The rows come from 7 hidden closed curves, with some noise, and rows from the same curve form a group. Each curve winds through 8 dimensions. The rows are also pushed far along 5 directions, which tell nothing about the answers.
(in the rows, 128 means zero)
Known rows, each followed by its group:
[164 194 112 116 125 161 146 129 116 131 141  77 156  82 108 153 193  89
  99  70 113 136]	j884
[ 88 123 132 152 118  65 145 159 167  95 233 158 125 154 154  99  92 110
 179  76 127 131]	j795
[126 139 125 137 131  76 139  93 143 113 162 148 135 181 104 150  93 167
 163 137 188  96]	j76
[130  92 102 148 117 123 112 168 147 126 106 150 116 180 138  90 120 125
  89 139 134 146]	j837
[136 164 119  79 100 139 136  82 124 114 113 136 131 118 103 128 149 113
 118 159 155 135]	j837
[115 179 139 179 136 119 165 156 100 138 187  84 136  88 129 162 172  86
 110  58 110 143]	j795
[ 82 118 132  82 150 105  92 130 118 106 114 178 111  91 150 120  78 142
 166 147 101 110]	j76
[125 145  85 108 177 154  95 157 135 160 173  93 138  87  92 108 159 158
 148 100 104 102]	j76
[115 157 178 143  92  93 207  64 147  93 171 119 136 132 112 181 123  96
 159 122 160 165]	j837
[ 77  96 184 177  81  99 149  92 115 107 121 173  98 120 170 135  69  80
 148 135 113 147]	j800
[151 148 154 186  73 121 219  63 116 134  92 117 145 118 116 165 105 106
 112 123 178 166]	j193
[128 120 153 171 125 122 161 132 127 109 175 121 126 140 176 173 139  85
 117  85  98 151]	j902
[130 117 146  81 125 155 104 111 117 139  81 129 144 148 112 142 137 173
 132 202 162 122]	j884
[220  91 103 154  71 165 166 131 150 149  96 100 156 196 112 105 164 148
  44 143 167 179]	j76
[140  92 170 124  57  94 145 130 154 111  89 162 134 202 185 113 107  91
 131 164 156 152]	j884
[156  81 143 173  78 153 154 140 127 141 104 146 116 134 168  87 124  95
  74 135 109 177]	j76
[119 114 125 177  85  96 190  98 126 145 117 136 135 123 157 157  92  81
 109 127 150 171]	j795
[159 128  91  54 124 156  81 124 119 134 142 134 144 113 124 100 142 145
 122 155 123 115]	j193
[128 142  81  80 146 142  90 140 143 145 168  95 139 115  72 131 183 167
 120 116 117 111]	j795
[138 139 149 170 148 113 148 148 119 129 143 104 124 116 144 181 156 133
 111  65  90 117]	j193
[124 147 116 153 145  56 135 177 184 104 210 120 133 216  99 112 140 125
 146  89 164 118]	j795
[148 155  71  82 120 152 125 103 116 152 132 124 138 126 101 121 164 128
  90 178 171 135]	j795
[169 101 111 108 131 193 105 101 112 126  43 128  89 116 133  83 127 131
  95 169 105 130]	j76
[167 162 143 144  82 128 200  87 126 130 157 110 171 127 125 188 153 107
 103 107 161 162]	j193
[106 118 129 121 151  94 100 106 125  85 142 169  96 148 164 130  73 116
 173 124 117  90]	j800
[172  97 136 150  92 127 160 118 147 147 124 120 135 174 114  95 123 144
 110 165 171 158]	j884
[146 118 113 133 169 150  67 189 100 125  98 133 102  98 145  87 127 131
  98  89  58 101]	j837
[100 121 112 118 203 142  54 201 113 122 131 132 108  82 138  93 116 155
 150  80  52  85]	j884
[106 146 108  75 126 118  66 144 118 115 163 153 127 136  98  94 138 143
 132 149 138  99]	j902
[110 110 169 187 107  91 185 105 119 118 130 147 113 130 133 172 104 116
  98 133 128 172]	j76
[136 141 130  86 145 103  64 159 111 126 154 142 127 159 118  92 131 173
 152 144 147  68]	j837
[116 147 119 158 122 106 167 132 152 112 190 124 128 121 107 133 134 103
 123  82 123 154]	j800
[118 130 134 155 121 120 155  81 119 112  84 144 106 132 118 171 112 132
 104 139 139 132]	j800
[115 164 127 130 131  63 117 144 148 125 179 109 139 148  75 142 143 130
 148  96 150  99]	j800
[167 123  73 145  91 167 175 132 174 192 118  65 165 133 101 137 200 122
  78 107 141 170]	j884
[124 142 120 160 124  85 181 132 177 104 183 133 128 167 120 144 136 100
 125  91 141 155]	j193
[109 156  98 108 146 133  91 101  99 147 125 122 106  88 114 144 144 136
 139 124 117  73]	j902
[149 169  87 150 128 159 180 112 143 159 164  77 159 101 102 172 185 114
 108  78 133 144]	j902
[152 113 122 185  99 123 161 154 145 141 111 130 144 160 144 117 124 121
  96  97 140 145]	j884
[113 128 158 133 128 163 106  99  61 142  47 141 102  56 120 139 116 141
 103 156 102 118]	j902
[104 114  94 103 150 153  71 145 102 118 113 156  89  55 162 115 123 112
 106  90  30 109]	j795
[158 156 129 136 131 190 155 113  97 150  94 109 144  85 104 146 168 145
  77 137 128 153]	j800
[179 150 123 155 112 147 149 135 111 150 135  96 153 118 121 141 163 131
  93  87 131 127]	j837
[166  79 114 137 104 121 161 138 168 119 104 150 130 153 147  69  80 114
 110 140 131 183]	j795
[144 166 122 142 134 152 142 119 135 136 123  80 135 115  86 126 159 111
 135 104 139 123]	j837
[145 135 108 151  89 106 172  89 147 121 162 137 134 170 101 161 141 142
  97 122 168 139]	j795
[116 131 131 143 130  60 144 165 152 108 213 148 137 156 120 131 118 145
 130  92 133 137]	j76
[139  72  91 113 132 146  63 188 166 158 155 124 137 152 135  62 133 159
 144 112  92 101]	j902
[127 122 155  96 131 114 117 100 114 126 157 137 134 162 124 146 126 165
 150 191 169 118]	j193
[ 87 178 139 169 130  75 159 133 128 117 179 132 135 143  89 176 146 144
 128  90 161 111]	j800
[ 99 162 115 164 137  93 139 113 118 135 173 121 108  97 120 158 134 119
 142  69 112  94]	j902
[185 114  81  75 126 157 114  94 152 135 161 123 157 174  90 110 143 173
 121 178 174 129]	j193
[135 119 145 167 100 141 137 144 102 133 125 135 113 103 158 107 129 106
 100 100  95 138]	j76
[121 108 171 211  93 121 218  85 149 103  82 130 105 120 141 153  90  68
 113 101 111 192]	j837
[118 113 118  93 144  97  73 151 144 117  97 146 113 152 128 108 111 125
 138 145 115 100]	j800
[151 102 119 170 146 137 106 170 104 140 123 111 107  81 149 105 115 138
 105  52  51 113]	j193
[147 123  69 104 143 143  93 172 172 135 175 105 137 179 111 103 186 132
 104 117 126 123]	j193
[130 102 125  81 137 108  43 139 116 105 141 170 114 183 118  83  99 185
 149 173 146  74]	j902
[123  86 118  81 114 130  65 146 125 136 104 158 128 173 142 101 128 148
 112 202 146 117]	j76
[129 150 111 172 130 109 139 131 125 120 187 117 123 123 110 168 154 141
 107  46 104 107]	j795
[158 135 137 155 132 144 150 118 118 133 117  96 129  78 107 143 137 108
 105  88  90 147]	j800
[126  99 111 143 106 119 165 125 179 149 164 129 148 173 115 102 119 130
 140 158 174 165]	j76
[106  90 128 112 133 178  92 141 124 129  70 121  94  75 149 107 131 111
 119 123  48 139]	j837
[162 151 128 150  78 115 161 103 134 136 146  99 160 167 111 158 154  89
 102 118 175 144]	j800
[ 76 126 134 118 151  85  91 118 119 101 157 161  89 153 126 129 104 131
 159 158 137  97]	j193
[115 119 147 114 106 117 142  86 141 150 135 140 147 170 104 136 118 162
 163 205 197 122]	j902
[149  84 100 150  87 153 104 182 139 137 143 143 119 143 152  61 144 117
  71  95  89 150]	j800
[132 146 148  96 133 181 101 143  82 136  51 123 122  63 153 138 162 109
  97 133  78 129]	j884
[122 125 139 169 117 150 148  99 103 151 112 123 109 103 119 135 133 117
 102 145 124 139]	j76
[130 156 106 128 114 129 153 124 127 133 170 108 129  96  93 155 174 157
 103  81 114 133]	j837
[158 109 150 159  97 127 140 144 125 130  92 122 127 112 161 148 136 120
  97  72  80 133]	j884
[115 157 107 109 168 165  78 139  87 159  82 107 123  91 105 133 156 162
 126 141 127  79]	j837
[134 113 152  89 100 144 102 104 103 145  55 150 122 150 144 104 120 136
 130 220 167 117]	j884
[100 126 161 148 136  92 106 139 110 127 155 133 125 155 145 153 122 148
 159 119 136  86]	j193
[ 85  86 123 140 141  77  99 145 145 112 106 177  87 175 179 112  77  98
 142 157 119 115]	j795
[159 102 133  78  98 179  97 103  89 124  17 149 126 111 157 120 109 146
  97 176 121 128]	j76
[155  71 117 118 114 168 103 180 155 154  67 123 125 154 153  58 140 130
 103 160 109 151]	j193
[127 167 173 162 138 157 177  97  87 128  81 104 117  67 120 166 145  87
 104 130 116 158]	j837
[107  95 162 172 110 109 126 164 124  98 128 161 128 162 182 133  92 108
 121 102 113 142]	j902
[154 112  99  84 127 170 135 105 132 128  88 141 127 114 129 128 138 133
  81 174 123 168]	j837
[155  94 115 111 123 175 103 161 126 148  87 145 129 136 129  76 140 161
  83 166 119 140]	j800
[146 137 115 131 118 105  94 164 119 117 159 142 132 161 124  91 127 141
 118 103 141 101]	j884
[169 125 120  82  98 136  99 108 113 143  89 129 126 134 123 108 143 146
 116 161 137 106]	j884
[106 125 133 130 132  95  91 188 132 130 126 144 118 135 119 110 141 133
 110 115 104 115]	j800
[139 128 146 143 161 166 119 163 111 140 102  80 137  75 129 125 137 124
 137  85  78 128]	j795
[156 146 103 110 135 124 140  90 153 120 172 124 156 165  95 152 136 156
 145 134 176 114]	j193
[161 108  96 147 107 162 149 149 150 143  97 118 150 137 105  95 133 141
  81 125 139 170]	j902
[187 105 102 124 110 186 120 136 112 148  82 134 127 102 130 100 151 149
  53 128  92 147]	j902
[163 109 113  88  83 147 126  77 131 120  84 145 120 137 138 102 114  91
 108 178 139 152]	j884
[122 161 131 112 141 144 160  60 102  92 100 146 122 106 141 188 120 102
 117 152 138 142]	j902
[ 92 126 149 187 156  82 149 150 152 112 191 108 126 138 158 160 105  89
 184  53 105 116]	j800
[169 150 110 164  97 158 179 120 110 148 161  95 159  81 119 138 147 127
  98  65 126 154]	j795
[118 133 144 147 157 170 142  92  89 141  71 107 100  69 132 190 149 118
  94 137  85 137]	j795
[ 86 171 142 111 142 138 169  46  96 112  78 143  95  49 103 191 119 132
 128 155 121 137]	j837
[113 110 104 102 127 103  90 147 156 116  90 165 109 168 145  91 103 129
 142 143 130 103]	j193
[118 161 137 126 110 109 171  99 151 120 211 119 160 163 109 170 156 111
 146 135 179 148]	j902
[ 96 110 166 173 102  74 131 124 105 110 124 167 102 137 152 109  62 120
 149 125 136 118]	j193
[114 132 129  92 176 146  67 174  91 113 113 130 123  54 170 150 132 125
 129  78  34 101]	j76
[ 94 128 148 121 156  69 118 120 115  96 156 157  96 101 156 145  80 126
 170 109  95 106]	j193
[ 78 120 158 136 132  61 110 164 135 100 126 172  98 159 145 128 107 115
 133 134 115 121]	j800
[162  99  60  98 111 177 115 149 154 159  85 132 132 120 145  77 147 127
  85 137 107 146]	j837
[109 103  87 147 138  95 115 193 186 135 203 131 131 165 150  93 131 125
 155  68 106 116]	j902
[174 149  75  74 119 151  89 137 129 134 170 125 138 133  69  70 168 161
  96 134 143 115]	j800
[125  99  97  77 126 163 107 116 138 129  62 159  93 103 124  84 120 147
 104 177 105 141]	j837
[122 122 107 120 139 150  93 109  92 131  71 155  86  61 147 123 111 121
 105 120  66 105]	j902
[122 190 158 100 128 125 164  68 104 115 143 105 134  90  97 180 152 107
 142 148 155 138]	j884
[154 108  95 132 174 151 102 197 147 142 150 103 128 116 140  58 126 135
 143  88  91 124]	j795
[ 99 169 157 194 141  98 177 112 124 141 196  83 138 123 105 180 140 130
 174  79 156 110]	j76
[155 142 123 119 120 136 126 106 109 126  83 148 127 134 128 104 106 125
 119 157 159 115]	j884
[168 174  91  84 139 170 137  64 114 127 104 120 128  97  77 126 139 154
 123 154 162 114]	j76
[106  72 155 110  93 102  90 146 133 124  91 170 119 183 164  87  86 128
 144 193 150 129]	j795
[144  99 113 149 125 168 114 122 111 135  92 118 113  83 148 117 113  99
 102  99  73 134]	j884

New rows, each followed by its group:
[183  73  91 153  91 143 156 131 155 140 123 116 134 138 161 108 119  99
  80 102 101 180]	j193
[115 113 157 153 118  96 147 112 118 110  64 153 109 122 153 145  82  90
 113 143 120 150]	j795
[125  64 170 183  88 125 154 160 151 138 102 133 140 174 167 131 116 124
 110 130 122 168]	j884
[122 108 122 100 137 107  68 183 126 124 162 145 105 153 144  86 144 148
 119 134 103 107]	j193
[154  93 125 170  97 175 158 108 135 136  99  98 132 131 138 133 135  81
  85 125 114 182]	j902
[132  99 130 124 135 129 106 131 119 114 108 162  93 133 151 113 121 110
  90 154  93 142]	j76
[125  90 112 102 106 140 121 143 157 126 113 134 133 123 143  91 112 108
 128 133 107 163]	j795
[116  93  73 136 140 127  77 205 161 139 189 132 113 157 168  65 142 114
 126  82  84 114]	j795
[134  93 148 168 105 117 138 153 134 134 111 117 121 145 135 138 138 121
  87 116 103 156]	j795
[140 164 118 147  91  94 150 134 139 129 177 116 160 172 102 147 156 130
 115  94 178 123]	j884
[122 193 114 112 139 107 130 131 106 137 148  96 134  95  87 143 162 142
 134  97 148  99]	j193
[178  87 128 146  98 156 117 167 115 147  91 123 129 123 180 124 154 115
  63  96  71 147]	j193
[ 92 126 111 130 135 106  94 117 114 133 128 150  91 109 145 125 112 123
 147 118 102  84]	j902
[161  92  98 100 107 131  50 175 137 140 117 132 134 170 145  69 137 122
 113 128 116  99]	j800
[134  84 162 166 115 134 151 163 143 133 109 141 127 130 172 101 107  95
 113 128  94 177]	j800
[ 99  48 146 170  68  76 169  98 175 113 125 182 117 192 175 129  53 118
 150 153 147 163]	j795
[176  89  99  85 121 156  77 123 135 129  86 127 117 140 139  81 119 116
 111 156 108 121]	j800
[130  50 167 156  67  89 145 140 155 120  96 181 115 197 172 107  86 134
 104 166 134 166]	j884
[ 93 141 120 113 152  68 110 144 171  96 212 151 124 186 138 100 102 125
 206 119 159  93]	j76
[164 109  52  88 116 174 132 127 167 158  95 126 139 132 122  90 147 136
  91 152 134 154]	j837
[140 145 123 140  91 127 133 108 119 128 115 110 138 130 126 160 149  78
  98 109 130 134]	j800
[148  96 166 162  62  99 187 106 139 119 115 141 138 200 135 145 114 130
  89 172 185 182]	j76
[114 134 146 124 121 139 135  82 117 156 121 125 141 115 110 158 130 147
 153 169 155 117]	j902
[139 102 125  81 105 121 101  70 122 127  71 172 127 188 114 104  79 168
 153 239 208 103]	j884
[151 113  91 141 106 140 121 170 139 142 146 110 138 113 134  76 131 110
 110  81 101 143]	j193
[ 99 170 134 151 156 109 117 159 109 132 143 119 139 112 114 163 142 154
 143  78 125  85]	j884
[177 147  74 126 137 152 142 135 152 134 162  96 136 125  91  92 152 145
 118  81 129 124]	j76
[138  74  91 144 101 102 129 147 186 120 124 169 127 197 147  75  82 136
 129 128 145 139]	j902
[141 101 129 138 143 158  92 117  73 129  65 136  91  61 154 123  95 135
 103 113  59 109]	j193
[ 86 140 163 167 136  91 172  92 112  97 133 136  99 106 128 193 109 103
 123 115 115 151]	j76
[ 56 112 175 145 106  67 105 146 118  92 183 174  98 150 176 130 100  79
 155 123 108 122]	j902
[159 102 145 100 106 148 112 110 102 132  56 155 119 133 167 142 129 137
  88 174 118 129]	j193
[147  95 100 180 120 103 143 164 170 118 153 134 118 180 131 106 122 138
 101  75 115 136]	j800
[157 141 142 126 133  80 130 148 156 101 185 124 146 197 118  96 108 145
 178 111 176 103]	j884
[ 89 133 167 108  97  84  86 137 100 111 120 164 110 138 168 133 117 105
 150 139 122  90]	j884
[120 113 182 111 111 108 148  82 104 103  71 173 110 111 131 135  69 138
 131 189 140 155]	j795
[125  89 127  80 125 112 128 102 164 117  90 159 118 169 167 131  99 122
 148 194 141 142]	j193
[126 116 133 145 132 114 105 132 106 134 129 147 105 127 119 114 114 163
 115 134 121 103]	j76
[132 109 147 150 130 109 161 110 163 121 175 126 141 196 133 158 128 138
 145 148 161 143]	j193
[ 84  80 169 144  87  91 135 132 146  88  94 190  94 191 173  99  83  71
 116 190 142 175]	j837
[144 127 139  75 100 123 150  81 163 106 145 132 137 162 101 117 126 135
 150 177 172 152]	j837
[131 133 110  96 114  78 125  87 138 111 167 151 135 177 122 145 103 146
 152 156 182 107]	j193
[ 79 134 153 153 122  77 134 135  87 123 170 158 108  79 160 143  95 119
 142  95  99 120]	j795
[109 188 143 151 117  91 159 154 131 112 199  99 146 111 126 181 175  83
 127  37 111 130]	j884
[108 146 167 164 128 104 150 101  98 119  71 141 108 112 148 184 108 122
 132 113 124 107]	j193
[132  96 123 155 150 129  74 174 126 136 139 120  93 156 140  75 131 147
 133 106  97  85]	j76
[147 174 130 119 167 155  93  99  65 129 110 101 128  73 101 149 126 153
 143 105 123  69]	j884
[153 138 103 100 159 112  93 193 151 127 190 123 131 141 109  88 159 170
 128  89 104 102]	j193
[149  90 109 163 132 148 156 143 157 117 128 127 110 161 154 117 134 118
  91 113 107 165]	j800
[167 133  82  74 177 151  85 133 137 144 111 105 129 136  94 122 159 195
 128 147 129  86]	j193
[ 97 121 133 152 113 145 130 123 101 143 101 136 113  96 148 130 124  89
 105 143 112 148]	j884
[181 125 128 139 104 167 145 117 104 113  79 121 127 115 152 150 151  95
  51 110  98 166]	j76
[131  96 149 135  92  99 144  98 146 116 111 156 113 146 118 106  85 115
 125 165 139 153]	j800
[123  79 121 100 142 140  87 129 121 120  34 184  97 139 146  74  65 171
 127 193 125 115]	j902
[106 144 103  56 124 105 107  94 131 125 113 180 122 149 127 110 108 148
 154 204 182  99]	j837
[114 148 104 136 138 128 128 111 109 134  98 123 118 112 139 162 132  88
 108 129 126 120]	j795
[177 176  92 140 161 158 131 157 133 162 183  39 166 121  81 107 183 136
 144  67 146 103]	j884
[113 123 127 143 106 149 148 116 108 140  84 137 109 109 161 140 139  94
  91 145 117 152]	j902
[148  92  81  98 141 182  81 155 137 148  98 131 125 135 120  53 125 141
 106 174 124 139]	j884
[130 147 146 153 108 115 166 128 116 118 139 121 123 111 121 151 147  98
  84 111 121 167]	j795
[129  99 161  99  82 125 142  80 129  98  80 169 120 146 151 146 103 109
 113 185 137 161]	j884
[137 160 169 144  99  95 159 133 129 115 143 112 148 143 143 164 148 101
 143  84 142 123]	j884
[ 87 165 181  79 134 105 113  67  88  99 142 137 121 121 114 166 112 128
 187 190 168 100]	j884
[136 123 117 181 105 100 155 123 152 137 172 125 149 181 131 158 133 111
 115 108 159 135]	j76
[174  60  91 152 107 139 120 166 155 162 120 130 137 164 157  58  99 157
 117 127 127 140]	j795
[151 111 103 131  88 126 136 157 170 160 175 125 163 176 106  92 158 153
 112 133 165 143]	j902
[137  68 134 156  94 163 129 129 144 158  93 132 135 128 162 113 118 112
 115 134  99 153]	j902
[155 108 135  96 101 154  91 101  97 133  91 152 121 125 125  92 110 149
 115 180 136 113]	j800
[ 97 157 129 100 147 142  98 118 109 155 119  92 139  88 108 182 166 150
 159 117 120  82]	j884
[156 148 115 152 156 110 154 149 145 123 217  98 143 166 120 153 166 154
 125  77 141 122]	j902
[115 116 142 149 172 108 114 158 137 133 179 116 119 133 132 127 123 168
 169 100 107  97]	j902
[ 74 103 175 157 154  96 138  86 112 106 101 171  86 117 162 172  71 102
 148 164 105 131]	j76
[196  93 128 122  65 160 182 104 145 164 113 101 170 170 127 118 153 130
  82 189 185 197]	j193
[152 139 118 154 143 141 152 155 142 133 170  89 135 122 135 168 188 109
  85  67  87 150]	j193
[139 118 148 167 101  99 184 114 142 115 156 150 133 180 113 110 104 124
 109 160 185 174]	j884
[121  82 153 193 101 144 179  72 112 127  49 131 102 104 186 181  86  64
  98 128  95 174]	j193
[160 123 127 162 125 126 162 138 130 139 212  89 151 116 117 129 141 132
 121  80 118 156]	j193
[145 110 193 170  89 107 171 140 133 107 119 131 143 169 156 147 116 119
 119 117 139 162]	j884
[203 104 102 158  87 146 156 154 149 141 128 116 133 149 130  75 144 112
  63  99 121 172]	j884
[125 155 155 180 122 135 163 143 101 138 149 114 133  96 119 156 158 126
  92  88 113 147]	j800
[101 157 171 120 167 132 143  96  88 109 109 128 111  54 136 166  99 139
 173 118 102 112]	j76
[126  48 158 152 101 134 144 176 167 105 107 162 135 195 183  83  87 110
 112 163 128 199]	j902
[122 217 145 112 149  89 146  85  99  97 167 126 130 115  98 152 121 112
 174 120 181  92]	j884
[ 89 114 111  93 137 153  53 146  99 116  99 158  85  74 149  99 123 104
 114 124  55 105]	j800
[107  97 134 121  93 103 109 158 153 103 128 165 103 189 139  72 120 108
 109 164 139 152]	j837
[113 119 157 171 127 128 180  95 130 132 126 115 114 129 128 186 139 122
 113 140 128 161]	j795
[154  92 106 114 117 128  87 201 157 129 160 118 136 154 128  92 157 154
 101  85  85 128]	j884
[137 131 117 131 114 120 126 142 123 131 150 142 130 148 106 109 142 147
  94 139 151 138]	j884
[134  87  91 107 112 142  71 144 128 120  87 164  85 134 144  56 111 127
  98 142  93 117]	j76
[ 64 170 143  75 169 103 107  94 117 105 160 136 121 119  76 143 115 151
 195 186 173  99]	j902
[ 89 142 168 138 145  81 133 143 128 120 173 124 137 108 159 165 106 124
 193  81 109 100]	j193
[107  96 103  85 128 136  70 184 147 141 145 133 128 153 152  82 147 128
 137 145 113 120]	j837
[102 163 137  79 130 130 104 133 107 140 107 132 129 110 120 144 163 135
 131 160 139 107]	j884
[159 189 123 106 170 203 109  85  59 160  70  71 139  42  92 149 158 138
 133 135 129  86]	j884
[187 108 150 119  97 167 130 129 122 122  54 119 139 131 166 114 129 104
 106 129 112 144]	j884
[137 104 138 123  97 145 131 108 118 133  93 136 145 147 166 156 124 109
 114 162 142 144]	j837
[ 95 111 185 160 119  64 100 146 106  78 173 160 100 147 173 118  66  99
 173  91 103 100]	j884
[159 131 159 128  93 182 159  80 101 136  91  91 146 101 129 161 153  90
  99 154 132 172]	j884
[120 191 151 112 159 107  89 119  59  95 148 145 115  95 110 136 117 142
 146 111 134  69]	j884
[134 124 117 142 157 128  95 208 157 133 194 112 132 155 106  72 160 157
 137  82 108 108]	j193
[158 146 100 114 157 147  69 175 102 128 118 122 116  92 140  70 130 121
 127  80  83  83]	j884
[131  88 149 128 106 151 139 133 133 142  72 135 117 136 155  97 119 111
 114 178 127 169]	j193
[107 154 147 172 132  50 169 130 140 108 158 128 128 145 119 160  99 105
 144  93 151 135]	j795
[121 195 149 130 158  92 143 115 102 101 218 114 131  90 108 162 138 108
 159  78 125 108]	j800
[141 101 158  99 115 194  95 108  81 131  54 117 118  81 160 128 132  97
 107 163  84 141]	j884
[101 141 147 173 134 125 203  86 133 115 126 111 118  99 111 192 128 116
 116 112 126 174]	j837
[128 127 128 138 143  88 173 132 172 120 218 120 134 167  93 115 123 171
 162 128 166 146]	j795
[ 92 110 123 127 138 119  85 160 127 124  97 165 111 145 144 115 115 148
 126 138 115 101]	j800
[170  93 124 143 104 178 128 155 148 147 107 124 140 164 127  80 151 133
  85 145 131 157]	j193
[166 144 121 165 131 181 157 113 100 163 134  72 126  61 119 164 192 109
  71  79  75 146]	j902
[185 114 115  74 123 167 114  95 132 123  64 133 138 134 110 119 125 163
 110 169 138 129]	j884
[100 165 181 135 130 115 170  34  61 117  91 152 110  77 100 217 109 141
 112 183 155 134]	j76
[140 163 140 131 120 155 179  88  84 146 115 105 140  50 116 163 141 115
  99 136 131 167]	j795
[120 165 180 133  97 102 189  57 102 114 119 135 140 124  98 220 133 146
 115 155 172 145]	j884
[127  74 167 140  58  87 168 131 177 105 139 166 146 198 148  86  73 120
 149 163 174 181]	j795
[138 118 147  69 153 111  54 175 125 101 142 147 129 169 124  83 118 187
 163 149 132  80]	j884
[104 179 186 163 144 115 166 113  89 102 171 114 141 111 112 174 128 111
 141 114 154 139]	j884
[150 168 138 111 130 141 151  75  87 113  75 144 128  95 122 141 103 117
 121 166 158 132]	j795
[111 126 135  95 103 106 139  90 142  99  94 177 130 162 135 142  96 122
 136 181 167 137]	j884
[155 104 129 160 160 182 125 145 109 151 100  98 123  74 144 135 139 146
 108  85  59 129]	j902
[125 174 139 114 183 181 118 147  85 122 129  92 147  56 100 166 167 151
 116  99  98 127]	j902
[110 156 138 102 147 127 107 110 108 111 118 123 128 117 140 152 118 132
 174 124 134  88]	j76
[118 141 194 128 125 114 144 114  94  86  91 160 112 116 165 135  96  94
 136 150 128 141]	j884
[ 70 106 133 132 175 117  93 161 124 110 125 142  83  93 142 126 107 143
 146 103  60 113]	j837
[143  71 110 101  72 144  97 163 144 132  75 168 123 166 164  81 135 114
  66 164 109 160]	j884
[ 67 137 195 153 166  99 123 100  81 109 101 142 108 102 154 195  82 124
 182 138 123  93]	j837
[115 104 169 188 127 105 160 139 129 133 147 115 132 151 149 169 126 117
 119 116 122 153]	j76
[175  81  89 133  96 133 130 124 166 122 123 128 125 204 140  97 129 120
  94 140 146 146]	j800
[143  97 114 132  96 125 118 168 137 140  86 135 118 136 157  76 121 109
 101 122 111 144]	j193
